All groups share one centre, and each spreads out both ways along 13 directions, with some noise.
In the rows, zero is written as 128.
Known rows, each followed by its group:
[149 143  88 156 105 189 101  91 126 140 130 115 109 144 123 191 116 126
 185]  (4)
[160  58 110 112  84 165 191  94 128  90  98 147 129 125 188 122 102 176
 148]  (1)
[105 109 159  72 161 151 118 101 119  94 124 110 132 118 130 158 143 130
 135]  (0)
[118 160 119 123 139 167 146 117 189  96  93 166 158 132 161 182 103 142
 124]  (4)
[121 139  98 114  99 155 134 119 176 127 113  95 153 160 106 120  79 123
  88]  (4)
[ 97 159 118 163 149 139 131 142 163 142  76  82 118 138 120 130  95 126
 128]  (4)
[121 132  89 152 127 184  98  93 122 125 128  97 124 147 142 195 126 137
 161]  (4)
[ 94 137 133 159 139 145 128 103 126 118 130  69 103 125 150 133 132 134
 143]  (2)
[136 113 132 119 122 125 128  95  95 114 138 144 146 142 120 162 118 208
 142]  (4)
[127 104 150 117 112 163 113 130 152 122 181 123 142 122 179 146 149 183
 111]  (3)
[ 99 163 110 144 184 143 116 103 129 115 107 126 138 137 105 172 162  97
 129]  (3)
[106 145 114 114 118 187 180 115 155  98 117 100 114 156 131 115 161  71
 132]  (2)
[ 93 126 119 139 146 103 139 146 114 108 143 153 130  91 189 142 105 110
  98]  (4)
[135 118 113 133  89 159 157 110 191 112 102 147 132 142 174 132 131  79
 123]  (1)
[113  93 157  40 122  95 102 133  50 112 137 143 130 115  90 185  31 196
 128]  (2)
[ 80 177 184 157 173 113 136 155  88 125 134 109 102 127 116 117 187 172
 170]  (0)
[111 127 113 118 108 176 138  66 158  90 114 118 129 143 153 168 122  85
 135]  (0)
[148 157  97 110 135 158 138 114  96 111 133 150 153 145 114 153 137 131
 155]  (3)
[ 72 165 159 106  87 130 141 155 127  94 121 105 119 103 190  76  84 113
 123]  (4)
[132 143 138 109 121 116 159 107 147 105 106 149 136 132 123 115 119  85
 120]  (0)
[144 117  96 120 105 128 120 126 127 131 117 107 142 124 156 152  50 147
 124]  (4)
[126 101  92 128 113 177 120  86  96 107 146 162 149 140 122 161 136 187
 136]  (4)
[118 163 131 108 162 169  90 116 118 135 172  36 120 141 112 201 108 158
 153]  (1)
[ 99 160 136 148 125 144 157 118 151 111  92 145 109 148 132 135 158  71
 143]  (0)
[113 151 127 106  80 148 131 158 150 153 161  74 127 185  81 134  82 159
  90]  (0)
[178 141 119  99 127 154 105 102 122 132 113  92 136 126 117 119 124 116
 188]  (2)
[133 161 158  73  85 143 209 106 121  79 169 132 108 124 126 113 108  93
 143]  (2)
[167 132 105  73 128 155 141 121  79 112 107 129 137 161 116 211  88 153
 188]  (2)
[133 131 122 100 126 137 173 144 160 123 119 122 142 168 125 156 118 102
  91]  (3)
[ 88 131 128 134 129 121  88  93 131 128 116 125 131 144 113 153 127 104
 118]  (1)
[121 159 124 118 100 169 120  98 153 115 143 161 137 142 111 169 105 146
 130]  (4)
[126 164  96  93 111 157 109 102  89 103 156 144 166 149  82 104 149 102
 134]  (3)
[103 154  81 167 116 178  85  93  85 101 134 216 158 123 155 206 128 191
 160]  (0)
[ 95 161 156 148 134 153  87 151 119 148 126  87 104 129 107  99 161 151
 171]  (0)
[129 121 127 119 133 165  89 104 140 118 127 125 138  89 150 132 111 155
 147]  (3)
[142 133 153  65 102 140 154 170 116 119 176 131 130 145 127 119 153 118
 122]  (4)
[103 153 133 146 135 145 110 132 128 145 111 128 107 155  60 120 144 113
 139]  (2)
[118 188 112 171 172 164 192 173 149 130 140 123  87 119 127 154 154  87
 133]  (2)
[121 165 125 119 167 118 174 125 100 108 174  77 150 137 137 134 137 157
 120]  (3)
[170 110 102 113 130 147  78 134 130 142 126 172 153 117 165 170 158  91
 151]  (2)
[159 130 134 142 110  68 118 110 100 149 105 152 127 133  76 122  74 163
 145]  (0)
[ 89 157 145 115 133 166  97 133 164 129 146 137 110 107  99 148 104 119
 113]  (4)
[125 144 131  95 115 131 169 154 139 113 118 125 161 157 133 101 121 144
 100]  (0)
[101 170 160 137 119 103 148 151 109 135 158 156  93 120  83 159  75 162
 123]  (2)
[124  55 117 154 125 121 179 104 162 127  80  90 119 148 172 155  96 159
 100]  (3)
[103 154 127 155 123  97 139 163 141 153 113 126 107 141  84 153  45 157
  93]  (2)
[145 168 138 122 159 125 150 148 184 147 124  99 135 153 100 154 128 114
 109]  (4)
[ 82 187 136 144 174 103  80 115 128 146 154  92 113 107  76 165  78 109
 101]  (1)
[141 110 123  84 142 164 131 138 130 113 172 157 144 108 140 142 154 120
 111]  (4)
[ 92 143 143 116 108 132 135 144 127 116 144 125 115 144 133 159 110 120
 112]  (1)
[ 91  99 131 133 128 129  93 137 112 138 138 154 119 126  79  99 153 123
  93]  (0)
[136 100 145 124  72 150 146 106 173 116 137 118 124 121 171 111  99 161
 123]  (1)
[ 74 123 116 191 168 148 116 110 128 125 119  87  83 101 175 156 171  71
 146]  (2)
[ 77 132 152 122 153 187 147 184 163 134 111 181  74 125  47 138 146 117
  95]  (3)
[ 98 139 138 145 119 112 115  85 125 116 107 118 115 133 117 111 148  73
 138]  (0)
[144 138  97 121 151 154  45  87 183 136 101 136 169 124 108 147 118 107
 125]  (3)
[ 82 124 167  92 147 187 133 112 119  86 163 129 120 118 140 139 189 145
 133]  (0)
[114 144 115 112 131 164  61  96  96 124 143 133 148 134  71 134 126 170
 151]  (3)
[122 127 117  93 139 176 134 128 111 106 165  96 119 110 172 168 134 108
 146]  (2)
[142 111  88 142 128 122  95  80 125 122  61 198 147 130  94 138 121  99
 136]  (1)
[122 114  86 116  61 147 105  72 150 100  92 168 168 155 156 124 112  77
 106]  (1)
[120 163  91 119 105 171 159 138 111 119 138 114 136 169  83 120 116 136
 124]  (1)
[128 179 148 123 119 123 132 154  85 134 158 108 109 138 136 188  94 180
 174]  (3)
[110 139 171 174 140 120  78 129  94 153 153 129  78  89  93 116 156 152
 178]  (0)
[117 141 146 126 101  73 178 112 123 106  52 131 146 176 130  89 111 149
 137]  (1)
[127 131 149  77 103 134 150  95 128  99 108 110 121 126  88  73  95  96
 139]  (2)
[132 151 121 177 113  90 136  98  91 142 140 127 121 160 103 141 125 149
 155]  (3)
[154 131 140 116 126 118 114  84 122 118 127 108 133  86 137  88 104 136
 162]  (3)
[115 162 138 106 108 144 121  96 112 108 107 100 104 125  97  97 117  72
 180]  (2)
[123 125 125 149 108 186 135 134 162 137 162 138 102 124 105 108 153 145
 112]  (1)
[137 111 138 141 156 130 177 150 115 130  87 150  98 130 125 150 142 163
 156]  (1)
[118 148 119 100 138 139 135 131 113 116 138 102 128 135 134 173  94 122
 127]  (1)
[116 132 100 175  67 124 120 122 113 129 129 142  96 149 205 215 104  63
 149]  (0)
[122 105 149 127  56 119  99 116 155 141 120 132 132 170 154 146 137 146
 125]  (3)
[121 157 126 132 137 126 104 119 113 116 120 152 146 129 152 142 154 121
 159]  (1)

New rows. What belongs after each?
[158 140 116  75 148 221 125 145 168 136 150  80 137 147  96 133 172 117
 141]  (4)
[104 140 106 134 140 137 124 106 107 133  99 106 120 169  49 164  95 135
 128]  (1)
[137 106 130  98  58 169 147 136 163 124 138 118 132 159 152 134 108 163
 114]  (1)
[110 148 163  83 101 127 171 124  98  89 167 125 121 133 162 150 114 138
 130]  (2)
[ 86 143 155 143  92 151 179 106 142 106 151 115  99 162 116  99 174 120
 120]  (0)
[ 99 125 162 121 143  99 155 171 101 124 106 137 111 133 134 108 152 131
 130]  (4)
[ 83 141 156  76  98 166 114 163 152 119 142 117 132 152 139 150 132 134
 107]  (3)
[143 123 111 113 163 150 102  98 170 134 130  66 146 112 134 144  97 135
 112]  (4)
[129 118 112 115 154 119 142  77 141 102  97 101 155 158 151 164 140  83
 117]  (3)
[162 132 141 105 114 188  93 143 166 157 165  93 123 144 122 177 137 170
 157]  (1)
[120  66 108 150 161 108  88 130 139 153  60 176 149 141 107 149 153 154
  94]  (2)
[101 116 104 181 132 116 138  63 144 112  79 131 115 118 146 159  65 129
 122]  (1)
[130 106 130 137 156 126 178 133 118 132 127 142 103 141 109 191 131 142
 119]  (2)
[100 127 133 120  84 175  73 127  89 137 144 111  86 127 103 153 102 149
 172]  (4)
[ 86 112 116 133 135 153  88 119  99 139 130 131 103 128  89 198  84 166
 123]  (2)
[130 143 143 138 133 120 174 188 142 157 160 145 101 161 108 166 161 122
 102]  (2)
[119 140 133  99  86 137 110 115  82 118 102 129 110 187 114 173 154  74
 186]  (2)
[141 176  98 111 108 188 129 150  86 110 174 152 123  86 101 108  68 169
 153]  (3)
[120 111 129  65  80 120 103 108 112 112 116 146 148 139 102 149  37 161
 117]  (2)
[ 94 140 142 104  84 128 137 148 107 127 123 125 102 200 120 179 149  75
 135]  (2)
[131 133 136 136 112 124 162 109 140 114 135 162 137 134 134 156  94 193
 114]  (2)
[ 81 147 148 111 113 177 112 124 170  99  83 103 124 118 167 129 100 119
 145]  (4)
[145  74 135 138  48 125 111  99 165 132 115 138 119 123 182 122  88 138
 126]  (3)
[120  89 109 116 136 142 148  79 122  98 103 140 145 145 153 197 120 147
 124]  (0)
[146 108 123 131 110 140 108  93 173 130 158 155 131  80 135 118 100 116
 103]  (2)
[113 109 107 136 146 166 119 135 153 127 163 106 137 101 101  59 148 146
  73]  (0)
[102 166 139  82 127  92 144 126  45 102 124 109 142 163  95 133  90 159
 145]  (1)
[117 148 149 146 178 112 161 140 152 119  96 139 127 113 132 116 151 130
 126]  (4)
[115  80 106 123 123 151  92  93 136 108 118 155 159 121 184 179 131 147
 109]  (2)
[156 115  91 140 136 115 118  82 153 147  75 121 150 156  52 106 100 131
 112]  (3)
[ 83 119 178 114 124 155 171  74 137  82 140 113  90 133 142 127 199  79
 146]  (0)
[127 107 121 142 135 144  74 111  97 134 132 124 125 100 149 138 127 173
 162]  (0)
[130 147 132  56 139 218 140 156 112  80 178 170 142  74 129  65 168 136
 138]  (3)
[156  88 113 123 119 135 166  78  72 102 117 156 106 112 104 112 129 138
 170]  (3)
[  5 149 113 145 141 193 104 113  96  91  88  96 106 152 123 165 119 142
 134]  (2)
[110 125 167 107 113 106 158 112 130 106  73 129 111 161 133 123 154  68
 149]  (0)
[146 100 134 138  85 132 115 112 127 140 151 117 121 122 162 165  84 203
 144]  (3)
[ 90 182 121  66 148 154 173 175 105  80 179  85 172 132 159  73 143 111
  84]  (1)
[140  88 162 173  65  86 167 110 114 136 113 142  62 126 153 141  98 143
 161]  (3)
[ 96 175 127  92 106 111  92 117 132 123 141  62 164 167 121 162  50 142
 104]  (1)
[135 120 128  97 151 134 107 149 145 139 148 100 135 121 158 188 108 119
 117]  (4)
[ 86 188 152 142 116 117 122 160 117 133 144 136 120 134 126 134 111 148
 127]  (2)
[ 92 144 121 156 135 159  83 113 126 130 154 124 127 113 101 130 126 163
 120]  (3)
[112 191 158 142 121 125 153  97 135 115 116 109 125 150  78  94 136 151
 154]  (0)
[114 160 173 146 122  89 123 147 135 159 113 150 103 156  40 115 140 137
 133]  (1)
[ 85 121 137 124 147 105 116  72 108 110 114 156 127 141  71 152 134 110
 112]  (0)
[ 97 133 149 186  94 140 135  83 137 125 127 145  72 123 112 100 181  80
 157]  (0)
[ 67 201 133 189 156 161 118 118 166 110 115  44 115  92 161  20 167  83
 144]  (2)
[119 129 132 156 177 186 120 134 134 138 154  85  99 118 149 194 166 164
 163]  (1)
[118 132 133  89 102 169 119 114 130 102 144 110 146 139 147 136 111 160
 134]  (4)
[161 140 140 120 170 115 139 126 150 137 151 158 140 127 107 179 144 128
 123]  (4)
[ 99 141 162 153  63 158 108  95 125 125 176 129  89 141 128 144 157 139
 159]  (1)
[134 101  99 169 158 135  97 109 150 135 111 155 136  97 151 153 120 148
 119]  (2)
[ 97 143 123  80 142 135 126 150 119 114 142 120 141 140 114 151 108  96
  95]  (1)
[129 163 151 107 119 131 104 100 114 106 142 154 156  92 123  90 110 180
 156]  (2)
[111 118 135  99 180 135 140 125 120 116 124 129 135 132 110 199 122 164
 116]  (0)
[107 137 100 174 109 130 178 144 125 134 125 137 118 176 131 154 132 145
 110]  (3)
[127 109 116  89 102 174 136  99 142 118 142 111 136 168 115 216  74 173
 115]  (0)
[144  91  89 139 156 145 149  98 137 112  81 161 133 116 151 189 106 124
 132]  (2)
[ 97 135 134 137 122 130 112 119 123 142 153  92 106 131 114 199  49 195
 121]  (1)
[169 110 108 166 124 132 104  92 163 156 130 157 119 116  92 158 108 149
 132]  (2)
[129  83 135 153  90 159 124 126 173 154 130 138  95 141 113 169 101 186
 118]  (1)
[141 185 165 137 130 112 151 173 131 157 102 133 111 183  69 115 176 141
 169]  (1)
[120  96  92 134 123 180 142  89 127 115 138 120  98 115 113 172  83 139
 128]  (1)
[127 114 145 144  86 122 114  97 161 127  91 138 125 150 180 173 116 135
 146]  (1)
[ 99 153 128 164 133 143 126 135 136 142 132 124 120 151 112 156 133 173
 125]  (2)
[166 148 141  63 120 138 139 106  84 112 117 145 124 123  64 131  82 149
 182]  (2)
[ 89 132 139 126 137 131 148 135 133 119  97 131 123 151  95 113 141 124
 108]  (2)
[106 121 119 177 118  95 114 144 105 145 120 157  98 127 160 149 140  87
 137]  (0)
[ 97 132 139 192 148 116  97  83 130 137 147 111  93  87 102 113 118 143
 125]  (3)
[105  71 138 118  91 163  65  86 142 134 138 158 134 148  92 136 160 165
 111]  (3)
